The groups are shells around one centre, one inside the other: the same stretched ball of 7 dimensions in 7 sizes.
Known rows, each followed by its group:
[-33  27  28  12  42  32  31 -14  61 -34  -1  49  22] -> V
[ 17  -5  -6  36 -24  19  16  -8 -18  36  11 -15 -23] -> B
[ 12  15  -1  34 -23  33  11   2  -3  11   1  -6 -11] -> H
[-18  13 -16  34   2  57  11  -2 -19  27   8  13 -11] -> K
[ -9 -21   5  -8  11  13  -1 -12 -45  64  34  -5 -25] -> Z
[ -7  17 -22   6 -69  26  -3 -16 -36  23  11 -85 -32] -> Z
[ -9 -16  21  -2  29  19   6  -7   8  17   0  17 -14] -> L
[ -6  10 -19  24 -41  25  13 -20 -26  31  14 -48 -27] -> V
[-10  28  -2   8 -30  17  10 -22 -11  16  18 -34 -13] -> L
[-16  35 -16  34 -55  31  30 -22  13 -13  12 -49  -4] -> Z
[-16  21  11  48  24  35  46 -18  64 -30 -14  40  10] -> V
[-25  40  12  18  22  42  18 -12  33 -17  -6  32   8] -> B
[-14  25  -6 -28 -51  21 -24 -12 -51  32  20 -73 -28] -> V
[-17  11  -3  18 -40  31  22  -6  12 -14  17 -38   1] -> K
[  9 -20  -5  -2 -38  15  -9  -2 -50  50  22 -52 -35] -> L
[-27  72  29 -13 -35  27  10  -7  61 -76  -3 -27  28] -> K
[  1  -2  10   5 -16   9  10 -17   9   8  -3 -30 -22] -> L
[ -1   7  -8  29 -47  24  22  -7  -9  11  26 -39  -7] -> Z
[-40  42   8 -42 -48  28 -15  -8 -17 -12  30 -66   3] -> V
[  9  13  30  14  -5  17  17   5  36 -23   3  12  10] -> K
[ 16  18   3  -1 -42   6 -10 -14 -25  28   3 -51 -32] -> L
[14 -4 35  5 34  4  9 -3 10 23 11 41 -5] -> K
[-35  38  -6   0 -19  44   3  -9 -22  12  30 -18   3] -> Z
[ 19   9  12   4 -57 -13  13 -19  -6  14  26 -61 -16] -> W
[ 18  -1   9  -1 -42  -3   0 -13 -14  22   8 -54 -28] -> V
[-49   1  15 -48  16  32 -17  -3 -43  36  48  -8   0] -> W
[ 28 -20  -5   7 -29   9 -15  -5 -54  66   3 -42 -51] -> Z
[ 28 -25   3   3 -18   4 -12   1 -69  81  33 -21 -37] -> W
[  4  33 -14  50 -50  30  29 -17  21 -13  -7 -36 -12] -> H
[ -7  31  16   5   8  28   2 -13  29 -14 -26   4 -13] -> H
[  9   0   9  31 -22  13  29 -11  26  -5   3 -16  -8] -> L
[-26  49  12  -7 -45  20  15 -16  26 -36  19 -46  13] -> B
[ -3 -16  17 -34 -20   9 -19   7 -55  49  47 -34 -14] -> W
[-24  23  21   5  21  37  14   2  19 -10  19  34  19] -> V
[ 16   1  -1   2 -21  11 -12 -12 -45  56   8 -31 -40] -> Z
[-58  59  25   2  24  51  29  -8  70 -68   7  36  44] -> H
[  7  24  29 -27  -1  11 -23   3 -25  25  16  -2 -10] -> W
[ -8  -4  12 -18  13  17 -13  -9 -35  48  17  -3 -24] -> B
[10  1 25 21 23 17 17  3  3 22 23 43  5] -> W
[ -5  34  24 -30 -46  10 -13  -3   8 -23   6 -56  -3] -> V
[-18  18  12  56  30  36  56 -15  66 -30   0  54  21] -> L
[-30  -1  12   8  40  32  19 -10  -8  31  36  43   7] -> H
[  8  20  30   3   1  12   6  -4  32 -16 -10   6  -3] -> V
[-52  57   5  32  13  55  44 -17  59 -50  12  33  36] -> H
[-23  31  21 -49 -17  18 -27  -5 -27  12  23 -37  -7] -> B
[ 11  26  26   9 -41  -3  22 -11  33 -25  16 -31   7] -> H
[-14  10 -11  36 -35  26  35 -19  10   1  19 -31  -5] -> L
[  8 -25   4   4   6  17  -6  -4 -44  63  16  -3 -33] -> B
[-21  39  17 -20  -1  37 -16  -2  10 -16 -12  -8  -5] -> Z
[-16  69  21  13 -17  33  18  -8  51 -53  -2   4  24] -> K
[-19  44  19 -31 -26  17 -14 -13   3 -12   5 -41  -6] -> B
[ -8  23   1 -18 -64  12  -7  -8 -32  14  34 -75 -12] -> B
[-12   9 -18   7 -57  14  10 -28 -25  26  18 -78 -30] -> W
[ 23  29  27 -14 -55 -10  -5  -6   2  -6  13 -55  -9] -> H
[-39  39 -10  28  -7  43  32 -26  21 -11  12  -4   6] -> Z
[-43  17  -6 -19  -1  34  -4 -24 -21  24  12 -30 -20] -> K
[ -4  -1  10 -18 -44  -1   1 -16 -10  11  18 -67 -21] -> H
[ 13   4 -10  26 -49  13  13 -21   1  12 -13 -60 -37] -> W
[-19  -2  23  32  34  21  49 -12  51 -15  20  48  22] -> W
[-9 -7 22 24 57 32 21  1  9 26 18 74  7] -> K
[ -8  25   1  39 -24  32  33 -11  37 -26  -2 -10   4] -> B
[ 15   0  19  15   0  18   6   1  13   6  -9   6 -14] -> L
[  1   6  26 -18 -23  -2   2 -13  20 -11   0 -41 -13] -> K

New rows. What belongs after each?
[-35  32  33 -15  31  34   8  -3  37 -28   9  33  22] -> B
[  6   5  18  -4 -38   1   9  -8   9  -4  14 -44  -9] -> L
[-29  25  35  -5  43  27  16 -12  56 -33 -10  41  14] -> Z
[-46  15  16 -20  18  33   7 -12   8  -3  22   4   8] -> B
[  8  18   7  13 -16  18   4  -7 -15  24  13  -9 -13] -> B
[-45  47  -4  -6 -42  37  13 -17   5 -22  29 -48  12] -> L
[ -8   9 -19  43 -19  52  16  -1 -11  17   3  -7 -14] -> W
[-20  34  12 -45 -75   7 -17 -10 -21  -9  34 -97  -6] -> Z
[ 27   6   9  -2 -41   2 -12  -2 -41  42  21 -42 -27] -> Z
[-46  43  11  17   0  41  37 -21  66 -56   0   3  24] -> Z
[-10   8  22 -12 -16  10   7 -11  24 -16   1 -30  -7] -> Z
[-23  -7  23 -30  35  24 -14   0 -27  38  25  21  -8] -> L
[ -1  22 -16  21 -56  22  10 -21 -14  15   5 -62 -27] -> L
[-51  22  -8 -24  -6  58 -17  -1 -37  19  21 -22  -7] -> W
[-34  19   1  -6  -5  49  -3  -1   0  -6   1 -13  -4] -> Z
[ -6  32  -3  -1 -68  12   6 -19 -10  -1  19 -77 -14] -> V
[  9 -15  22   9  30   9   8  -7  -6  39  10  29 -17] -> L
[-29  48  27 -18 -12  21   9 -14  44 -46   3 -17  15] -> B
[-34  16   8 -13   6  26   5 -19  -9  17  24  -9  -5] -> B
[-12  22   4  19 -10  19  24 -20   5  10  22  -5  -1] -> V
[-18  -8  12 -17  -2  13   1 -11 -22  32  31 -19 -12] -> B
[-17  55  19  13  -3  42  12  -3  55 -52 -21  12  14] -> K
[-45 -13 -11 -12   5  44  -1  -7 -48  47  40 -14 -12] -> W
[-11  52  22   9 -10  29  12  -9  49 -44 -16   0  10] -> L
[  2  27 -14  13 -72  12   8 -22 -24  17  18 -79 -24] -> H
[-11  25  -6  13 -15  43  -3  -6  -7   8 -11 -16 -19] -> L
[-14  34   4   8 -51  23  16 -10  10 -20  23 -46   7] -> B
[-13   5   0  34   5  37  27 -12  30  -8 -12   7  -9] -> V
[-27  39  15 -66 -62  14 -37  -5 -35  -1  26 -92 -12] -> Z
[-34  45  -5  34 -13  54  31 -12  40 -37  -1   1  15] -> L
[-55  40  -2  -1  -6  47  17 -22  23 -24   9 -17   8] -> L
[-17  10  11  24  41  37  20 -15  34  -1 -21  41  -9] -> L
[-57  36  -8 -15 -19  46   4 -20  -5  -6  21 -38   0] -> Z
[ -7  35  11  -9 -66  19   3  -3  17 -35   8 -68   2] -> K
[ -4 -24 -10  24  11  41   4   2 -41  58  15  12 -26] -> H
[-11  23  12 -24 -20  22 -18 -10  -3   0 -12 -40 -23] -> L
[  5 -10  -3   8  15  23 -10 -12 -47  69   4   4 -41] -> K
[-22  17  25  -5  32  23  10 -15  31  -9  -6  23  -1] -> V
[-37  40   8 -70 -39  28 -48  -5 -56  21  25 -72 -18] -> W
[-19  63  37 -18 -15  24   2  -2  58 -66  -9  -9  23] -> K
[-41  13   9  -9   3  39   9  -8  11  -9  15  -7   5] -> B
[-42  26  -2 -11  19  58 -13  -3 -21  18   4  10  -9] -> K
[ 20 -35   6  -3  -4   6 -12  -3 -48  67  10 -22 -44] -> Z
[-15  21 -24  10 -45  32   0 -22 -38  35  12 -59 -32] -> H
[-44  17   9 -37   1  31 -13 -12 -23  17  26 -23  -6] -> B
[-27  -1   4  46  38  47  42  -9  41  -8   2  52  10] -> L
[-14   3   3 -26 -12  19 -21  -8 -61  58  34 -30 -25] -> L
[-21  10  16  -6  22  26   4 -15  15   4  -6   8 -12] -> B
[  2  26  -8  -9 -76  14 -12 -13 -29  12   7 -91 -30] -> L
[ 14  15   9  20 -43   5  19  -9  -5  11  28 -31  -4] -> Z
[-18  33   1 -21 -26  32 -21  -6 -34  20  13 -37 -16] -> V
[-37  17  28 -30  -3  16   8 -11  24 -23  23 -19  13] -> H
[-26  25  25 -19  16  19   3 -14   9   1  17   8   4] -> B
[-25  33  25 -45 -28  18 -18  -4   3 -20  13 -47   1] -> B
[ 13 -19   4  51   7  24  34  -3  12  20   8  24  -9] -> H
[-12  -2   3 -38 -26  18 -31  -5 -57  47  18 -55 -35] -> B
[ 11  -5   8  19   3  19   7  -9   3  22 -13   0 -27] -> B
[-38  44  19 -78 -59  15 -40  -5 -36  -6  34 -92  -4] -> K
